There are 9 hidden switches. A switch that is on adds its own fixed numbers to the row, and there is some noise. The rows also spread widely along 13 directions, which tell nothing about the answers.
(in the rows, 128 means zero)
Some rows, each with its switches (1 for on, 0 for off) after it:
[146 143 162 139 107  51 159 107 123 175 122 140 134 160 152 104 107 134
 162  98 103 115 136  97 131 108 122  90] | 0 0 1 0 1 1 0 1 1
[128 151 120 115  97 172 103 145 106 147 184  58 138 114 171  95 146 168
 108  97 152 106 171 150 108 137 208 148] | 0 1 0 1 1 0 1 1 1
[131 160 172 101 117 116  61 149  93 143 158  88 127 158 185  93 104 175
  64  49 143  98 155 142 140 123 123 100] | 1 1 1 0 1 1 0 1 0
[ 95 149 118 144 124 134  62 111  94 158 155  94 153 172 162 129 136 119
 103 130 152 110 147 160 148 142 149 145] | 1 1 0 1 1 0 0 1 1
[141 134 134 145  95 127  74  85 116 118 168 122 183 138 158 167 140 180
 161 163  87 101 113  97 116 101 136 117] | 1 1 1 0 1 0 0 0 0
[119 124 128 164 137 129 139 140  69 138 125 102 127 175 178  72 125 145
  43  73 125 102 140 125 149 135 107  94] | 0 0 1 0 0 1 0 1 0
[126 170 180 137  75  58  96  98 144 132 104 111 143 141 117 165 136 106
 158  99  96 102 152 138 150 129 120 115] | 0 1 0 1 0 0 0 0 1
[163 156  85 118 121 173  68 148 171 118 150  85 149 100 167 117  92 140
 116  95 131 177 134 199 128 137 130 173] | 0 0 1 1 1 0 1 1 0
[153 150 117 107 101 133 114  88 108 142 173  99 165 137 194  99 125 218
 108 132 113 123  93  97 128  96 118 142] | 0 0 1 1 0 1 1 1 0
[164 137 119 199 126  88 102 118 170 139 117 112 177  81 134 140 124 113
 180 118  95 118 155 131 110 173 155  87] | 0 0 1 1 1 1 0 1 1
[112 130 151 138 117  48 138 136 126 147 187  89 106 141 164 110 118 144
 112   4 123 133 138 114 152  96 116 111] | 0 1 1 0 1 1 1 1 0
[130 144 186  83 100  61 145  98 126 148 171 139  92 193 180 101 105 132
 156  70 118 139 113 131 151  66 121 141] | 1 0 1 1 0 1 1 0 1
[158 164 100 118 141  99  80 104 118 164 151 125 159 169 188  98  95 165
 106 106 141 138  85 117 153 105  83 137] | 1 1 1 0 0 1 1 0 1
[174 140 152  77  83  62 127  88 142 158 124 122 146 181 135  98  95 193
 126 111 139 117 181 139 132  63  99 102] | 0 1 1 1 1 0 0 0 1
[132 144  99 152 121 152 150 112  81 174 151  85 175 169 157 105 125 125
  75 140 125  99 124 147 140 145 158 148] | 1 1 0 0 1 1 1 0 0
[120 155 157 136 108 109 122  80  90 161 147 114 147 141 175 128 121 145
 103 125 100  89  92  75 133 140 112 106] | 0 0 1 0 1 0 0 1 0
[ 81 141 196 160 140  96  32 130 110 126 202 123 114 154 184 146 133 107
 165  87 109 105 134 150 132 157 186 109] | 1 1 1 0 1 1 0 1 1
[147 128 153 117 161  97 136 107 134 182 120 110 135 169 140  51 101 157
  87 105 144 100 168 141 128 163 139  90] | 1 0 0 0 0 1 0 1 1
[ 96 118 106 169 128 138  96 122 115 103 197 122 134 160 163 149 151 113
 165 132 112 139 107 140 134 108 172 158] | 0 1 0 0 1 1 0 0 1
[189 204 144 109  59  92 120 130 100 191 128  79 173 125 173 128 101 167
  93  54 122 127 151 121 127  83 125 128] | 0 1 1 1 1 1 0 0 1
[136 167 164 165 113 124  43  92 108 172 151 118 208 145 156 177 126 150
 185 201  96 102 160 174 124 159 194 125] | 1 0 1 0 1 1 1 1 1
[ 87 144  99 175  98 120  73  90 113 100 157 105 162 143 142 191 138 102
 137 146 110 116  91 144 168 122 117 153] | 0 1 1 0 1 0 1 0 1
[153 164 123 115 118 161  53 136 127 129 164 116 154 138 173 144 104 148
 127 114 115 154 117 165 114 114 140 161] | 0 1 1 0 1 0 0 0 0
[121 117 108 161 169  95 124 123 139 153 154 100 146 130 141  96 129 121
 102  69 145 131 156 149 149 154 131 119] | 0 0 0 1 0 1 1 0 1
[150 169 163 102 160 143  79 113  88 197 129 137 172 167 165  85 103 150
  90 161 140  88 151 152 114 165 144 113] | 0 0 0 0 1 1 0 0 0
[124 162 122 143 134 150  88 130  70 183 206  95 160 131 213 120 142 168
 130 118 114 123  95  85  90 119 186 144] | 0 1 1 0 1 1 0 1 0
[112 123 124 125 128 133  56 110 164  65 147 148 132 116 143 155 117 129
 167 149 111 133  97 140 138 122 102 136] | 0 0 1 0 1 0 0 0 0
[117 106 147 140 132 112 101  98 172 108 173  94 146 165 125 132 111 153
 142 129  87 129 143 199 128 152 180 136] | 1 1 1 0 0 1 0 1 0
[ 97 138 101 140 135 150  97 135 110 140 131 129 142 163 142 117 134  92
 163 189 146 113 132 168 121 135 181 155] | 0 1 0 0 1 1 0 0 1

New rows. What belongs after each?
[126 141  97 177  85  94  76  98 149  83 153  88 167 104 143 162 121 166
 137 102 102 114 111 126 164 133 103 117] | 0 1 1 0 1 1 1 1 1
[123 125 130 101 104  97  70 131 155  94 153 116 120 148 136 129 136 168
 150  80 143 141 169 152 141  77 112 134] | 0 1 0 1 0 0 0 0 1
[167 157  78 105 158 181  77 126 109 186 164  95 196 134 186  95  96 177
  81 145 150 141 114 148 100 131 153 158] | 1 1 1 0 1 1 0 0 0
[152 145 126 120  84 125  87  74 139 139 129 116 191 137 134 167 114 180
 169 196 103 112 142 134 123 113 144 129] | 1 0 1 0 1 0 0 1 1
[128 138 176 117 156  77  99 118 160 163 157 138 124 146 136 103 112 118
 177 119 131 112 158 153 104 157 180 110] | 0 1 0 0 1 1 0 0 1
[148 185 178 110 105 111  98 152 110 196 149 101 159  93 171 147 120 121
 156  86 119 128 162 136  84 119 186 134] | 0 0 1 1 1 1 0 0 0
[107 155 186 182  92  85 116 114 105 108 120 153 107 184 156 151 118  64
 174 120  73 102 113 145 161 135 135 105] | 0 0 1 0 1 1 0 1 1
[134 153 134 136  68 152 130 102  72 126 159  61 161 129 184 118 152 201
  59  92 105  90 124  91 139 113 126 123] | 0 0 1 1 0 0 1 1 0
[106 155 151 150 119 112  88  89  77 182 190  48 188 105 172 151 155 165
  76  92 120  77 134  91 119 156 184 117] | 1 1 1 1 0 1 0 0 1
[181 183 126 118 124 124  58 167 120 186 154  92 179  91 181 139 106 160
 129  60 129 149 150 128  98 111 148 131] | 1 1 1 0 1 1 0 0 0
[164 168 128 136  58 128 115 147 103 129 158 102 128 143 195 116 121 166
 166  90 110 129 118 113 129  76 155 135] | 1 1 1 0 1 1 1 1 1
[155 168 119 129 101 105 111 140 124 201 133 101 166  99 163 140 123 105
 184 115 129 136 140 118  97 112 163 144] | 1 1 1 1 1 0 1 0 0
[129 113 159 176 150  46 116 112 145 180 135 120 168 167 129 145 128 101
 160 104 100 118 181 164 131 141 157  97] | 1 1 1 1 0 1 0 0 0
[150 125 135 191 142  66  89 139 115 166 194 127 161 142 177 138 136 172
 179  56 110 159 175 114 129  94 145  92] | 0 0 1 0 1 1 1 1 1
[137 130 148 172 119 126  45 131 105  84 150 135 147 122 187 132 142 149
 146 116 120  82 141 106 137 129 122  77] | 1 0 1 1 1 1 0 0 1
[111 159 119 119  50 138 108 146 133 108 145  54 126 131 136 152 144 144
 137  77 129 152 176 194 144  82 168 184] | 0 1 0 1 0 0 1 1 1
[120 162 151 107 136  83  68  73 101 210 137 131 180 179 158 150 106 120
 119 149 145 126 142 143 148 112 114 138] | 1 0 1 1 1 0 0 0 1
[166 125 141 175 164  87  74 106 175 137 165 132 165 117 154 104 122 153
 162 101 108 120 158 129 117 182 147  79] | 0 0 0 1 1 1 0 1 1
[166 159  90 133 103 119 130 134 142 180 145  80 166  90 144 131 110 141
 133  80 135 150 145 134 111 119 151 144] | 0 1 1 0 1 0 1 0 1
[164 163 115 135  77 155 151  84  94 157 132  82 186 147 156 142 124 156
  96 146  96 126 115 130 119 109 147 157] | 0 0 1 1 0 0 0 0 1
[140 134 102 128  69 109 151 101 151 118 161  54 162 118 123 160 132 182
 102  54 106 170 152 140 148  82 129 167] | 0 0 0 1 0 0 0 1 1
[106 143 131 150 123 108 152 108  79 171 152 132 159 160 154 141 139 111
 141 143 112 116 112  99 130 106 145 140] | 0 0 0 0 1 1 0 0 0
[140 144 147 126 142 110 109 105 181 127 124 146 145 145 115 134  92  89
 176 156  98 136 124 191 128 162 146 149] | 0 0 0 0 1 1 0 0 0
[129 109 136 131  94 127 177 103 105 105 162  85 113 226 158  87 113 176
  51  75  96 124 132 155 154  95 115 132] | 0 1 1 0 0 0 0 1 0
[125 117 102 154  96 130 205  89 100 133 114 114 131 163 148  93 125  88
  98 149 118  94 104 112 142 124 121 122] | 0 0 1 1 1 0 0 0 1
[154 146 169 147 130  97  79 138 115 168 113 147 153 180 139 125 130 121
 162 119 136 125 226 181 124 114 142 100] | 0 0 0 1 1 0 0 0 1
[166 122 103 174 120 130  90 116 108 116 130 132 161 183 161  99 138 160
 123 130 127 108 164 134 137 111 108  91] | 0 1 0 1 1 0 0 0 1
[165 129 104 121 180 119  92 133 169 159 159 103 159 147 142  73  94 169
  97  80 146 157 161 191 128 157 132 135] | 0 1 0 0 0 1 1 0 0
[144 148 108 130  37 135 136 126 127 110 164  38 148 110 151 160 131 168
 109  60 112 137 150 134 134  74 152 156] | 1 1 1 1 1 0 0 1 1
[126 155 143 168 135  72  80  88 109 209 132  97 197 160 139 145 115 137
 118 138 122  95 163 145 138 159 155 100] | 1 1 1 0 1 1 0 1 1
[168 170 137 134 125  69 119 141 110 203  96 125 155 155 145  93 116 143
 131  82 137 116 169 115 124 117 118  97] | 0 1 0 0 0 1 0 0 1
[ 74 153 191 119  83 107  48 143 110 105 132  91 103 110 157 145 161 131
 153  95 116  79 158 129 117 128 161 111] | 0 1 1 1 0 0 0 1 0
[151 137 109  81  92 131 152  87 192 109 135  79 145  97 112 136  79 129
  87 102 108 144  96 156 138 129 105 163] | 1 0 1 0 1 0 0 0 0
[174 130 130 139 143  87 129 123 131 197 144 142 168 173 150 122 100 138
 174 124 122 159 166 148 111  94 153 117] | 1 0 1 0 1 1 0 0 1
[117 125 133 167 111 175 116 121 112  94 162  74 151  90 157 141 169 123
 113 109  87  89 117 114 112 171 178 135] | 1 0 0 1 0 0 0 0 0
[150 128  81 115 115 141 137 154 108 170 140 109 115 182 177  60 108 150
 125 116 169 142 147 147 126  85 140 139] | 1 1 1 0 1 0 1 1 1
[176 129 122 141  75 141 115 113 187  79 161  79 142  96 143 120 122 170
 161 104  93 126 146 149  99 136 175 120] | 0 1 1 1 1 0 0 1 1
[159 223 135 134  84 126  78 104  50 207  95  91 192 163 193 128 110 157
  86 142 113  89 105 107 139 135 125 130] | 1 1 1 0 0 1 0 1 1
[184 213 151 115  69 115 119 112 136 155 121  77 156 119 160 112  88 157
 100  76 101 112 116 129 133 143 133 135] | 0 1 0 0 1 1 0 1 1
[137 172 138 159  83 180 103 165  68  97 146 121 111 123 209 102 149 109
 138 113 120  90 113 120 132 128 155 133] | 0 0 0 1 1 1 1 0 1
[104 147 146 158 107 136  77  76 154  75 168  92 152 145 144 172 117 105
 122 132  87 120 107 192 170 174 150 159] | 1 0 0 1 1 1 0 1 1
[175 216 147 105  71 136  47 158  81 190 111  90 172 137 184 156 108 133
 117  89 139 134 170 165 125  89 140 148] | 1 1 1 1 1 0 0 0 1
[137 144 104 138 109 150 154 122  81 175 141 109 167 124 168 102 135 150
 129 163 135  97 125 101 109 120 165 122] | 0 0 1 0 1 1 1 0 1
[ 71 122 119 129 109 112 136 142 110 150 115 105 116 123 122 122 161  71
 159 140 157  94 161 129 112 116 171 140] | 0 1 0 1 1 0 0 0 0
